The first 4 rows are patterns. Each new row is the sum of 2 different patterns, raised or lowered, with some noise. Before adding, each is slid sideways (what falls off one end comes back at the other) and multiplied by a number that may be negative. Names go in the order of the patterns.
Some rows, each with the names of its patterns after it:
[  9   4   9   6  -2 -15  -8  -2  -9   1  -1  -3  11   6  -3  -6   0  -8
  -2   9  -6   1 -10  13 -13  14  -1  13  13  13  -9  11  15  -8]
gegi
[-12   4   4  -7   2   2  -2  14 -11   6  -7  -5  -6   7   4  -3  15 -15
   1   7 -13  14   8   9  -2   4  12 -15  10  -3 -12  13   4 -12]
tibed
[ 14  -6 -15   3   7   3 -10 -14  10  15  14   5  -8 -13   6 -11  -7  -1
   6 -11  -7  -8  -3  -4  -5   6   6   9  13  14   2   6   2   1]
Zamu
[  0  -5 -13   1  -4   9   9  13   9   5   1  -5  10  13  10   2 -10 -10
 -12  13   7 -15  12   2 -10  -9   8  -8  -1  -1   2   0   2 -14]
Vud

New rows. What belongs after each?
[  0 -16   4  -8  13  12  15   1  18  10  -4   6   2  17  -4 -17 -12  -3
  -2 -18 -15   4   7  18   6 -13 -19   2 -19 -12   4  -2 -12 -17]
gegi Zamu
[ -7  -4  -7  11  -4  26   8   0  13 -18   3   5  11  -1 -20   3 -20  15
  16 -25   9  13   2 -12   5  -1  -2  -3   4 -12  11 -17   6  -1]
tibed Vud
[ 7 11 25 -7 10  4 11  5  1 18 11 12 22  9  5 21 11  0 -3  8  4  6 15 -7
  8 -2 13 20 20 13 -3  7  9 11]
tibed Vud
[-20  18  -3 -15 -13  22 -10  -7  11   0   3   0 -13   8  13   0  10   9
  14  15  21   5   6  10   5  16  26  18   1   1  -5   3   7  23]
gegi Vud
[-2  9 25 12 17 21 11 25  2  9  7 29 12 11 38  5 21 15 -3 -2 14 18 10 17
  9  0  3 14 14 33 23  7 11 33]
tibed Vud
[ 4 14 21  5  7  6  4 26 21 31 -8 16 17  3  1 12 11 12 11  3 19  4 10  4
 20 14 28 30 13 23  5  6  3 -3]
gegi Vud
[  1   0 -11  16 -12 -10   3   7  -5 -14 -13  -6  19   8  -3   1 -23  -3
 -18  -8  -6  -6  -1 -16  -7   3 -16  -9  11  11   2   6  14  -3]
tibed Zamu
[12 24 16 28 22 28 27 25 27 18 29 21 14  9 12 36 27 16  5 31 40 21 31  9
 -1 34 12  2 10 27 12  7 12 17]
tibed Zamu
[ 14   7  -3  -1   6  18  -1  -1   6   0  10  -5   1  -2  24   1   7 -14
 -18  -4   3 -12 -10  14 -13  -6 -11  -5   1  12  15   9  17  12]
gegi Zamu
[ 19   7   0 -13  -7  10 -13   5 -14   6  -4 -19   5   3   3  -7   9  16
  -5  21   9  -9  17   4 -11   2  -3 -11  -3   8   5 -12  -2  -1]
tibed Zamu
[  7  11   6  20  11   5  21  -2  -8   9   1   1  -2  -5  12  22  17   1
   1  -7  16 -16   7  -7   9 -15 -12 -13   8  -8 -12  14   1   8]
gegi Zamu
[-19 -12 -14 -22 -12 -15  -8 -17 -16   5 -19  -5 -17   2 -13  14 -22  -8
  13 -33 -10 -16  -1  -9 -25 -14 -29 -11 -10 -23 -16  -5  10 -10]
gegi tibed
[ 15 -18 -14   2   9   7   8  18 -12  -7  17 -21   7   5  15  -3  13  -3
  -1   2 -12  12  13  -4  17   2  -6  -2  -6 -10 -20   5 -12   2]
tibed Vud
[-15 -10   4 -22   3  12  -4  -9  -4  -4  11 -15 -27 -14 -11  13  18   3
  15   9  -1 -11  16  16  13   3  -6  -5 -18   2  -5 -27  -5  -1]
Zamu Vud
[ -5  -8  -1 -11   4   5  -1   3 -18   1   6  -8  -9  -3  14   7 -17 -19
 -14   4  16  22 -14   7  20  -7  -5  18  15   3   9   6   7  -5]
Zamu Vud
[-15 -20 -32 -14 -30 -38 -16 -40 -30 -26 -28 -36 -40  -9 -23 -11  -2 -43
 -31   2 -20 -28 -18  -9 -30 -18 -19 -34 -13 -27 -16  -7 -16 -24]
tibed Vud
[  4  -4  -1  -3  12  11  -1  -8 -19  -2   8 -24   2  -1  -6 -19   0 -15
  -6  -7  -5   2   4  -8   7   4 -13   4  -6   5  15   4  -7   5]
Zamu Vud
[  7  12  -2  -4 -12   4  20  14  15   4   3  17  -1  -1   1  17   4   5
  -1  -5  -6  -8  20  15   3  25  19   0   4  12   0  16  -1  -7]
Zamu Vud
[ 27   7  17  -5 -15  20  -3 -12  -5  13  -3  -7  -1   4  -1   9   3  14
   8  13  14  11  13   4  16   7  -1  -4  -2  22  13   2 -10  16]
tibed Zamu
[ 16  32  37  27  23  19 -11  31   2  -2  27  25  -7  -3  12  16   5  12
  23  19  37  18  34  10  17  11  22  33   8  14   5  23  24  -7]
tibed Zamu
[ -2 -16   7 -16  -2 -14  -3  -7  -8 -19  -3   4 -17 -11   0  12  -6 -16
 -26  -9   0 -26 -19 -21 -16   8   6 -16  -6  -4 -16 -16   8  -9]
gegi Zamu
[  8  16   5 -10  -1  14 -12 -12   0  -1 -12   3 -12  -1 -12   8  -5  20
   9  27  27  15  -1  13  16   7   4 -10  13  15   3 -22 -21   9]
gegi Zamu
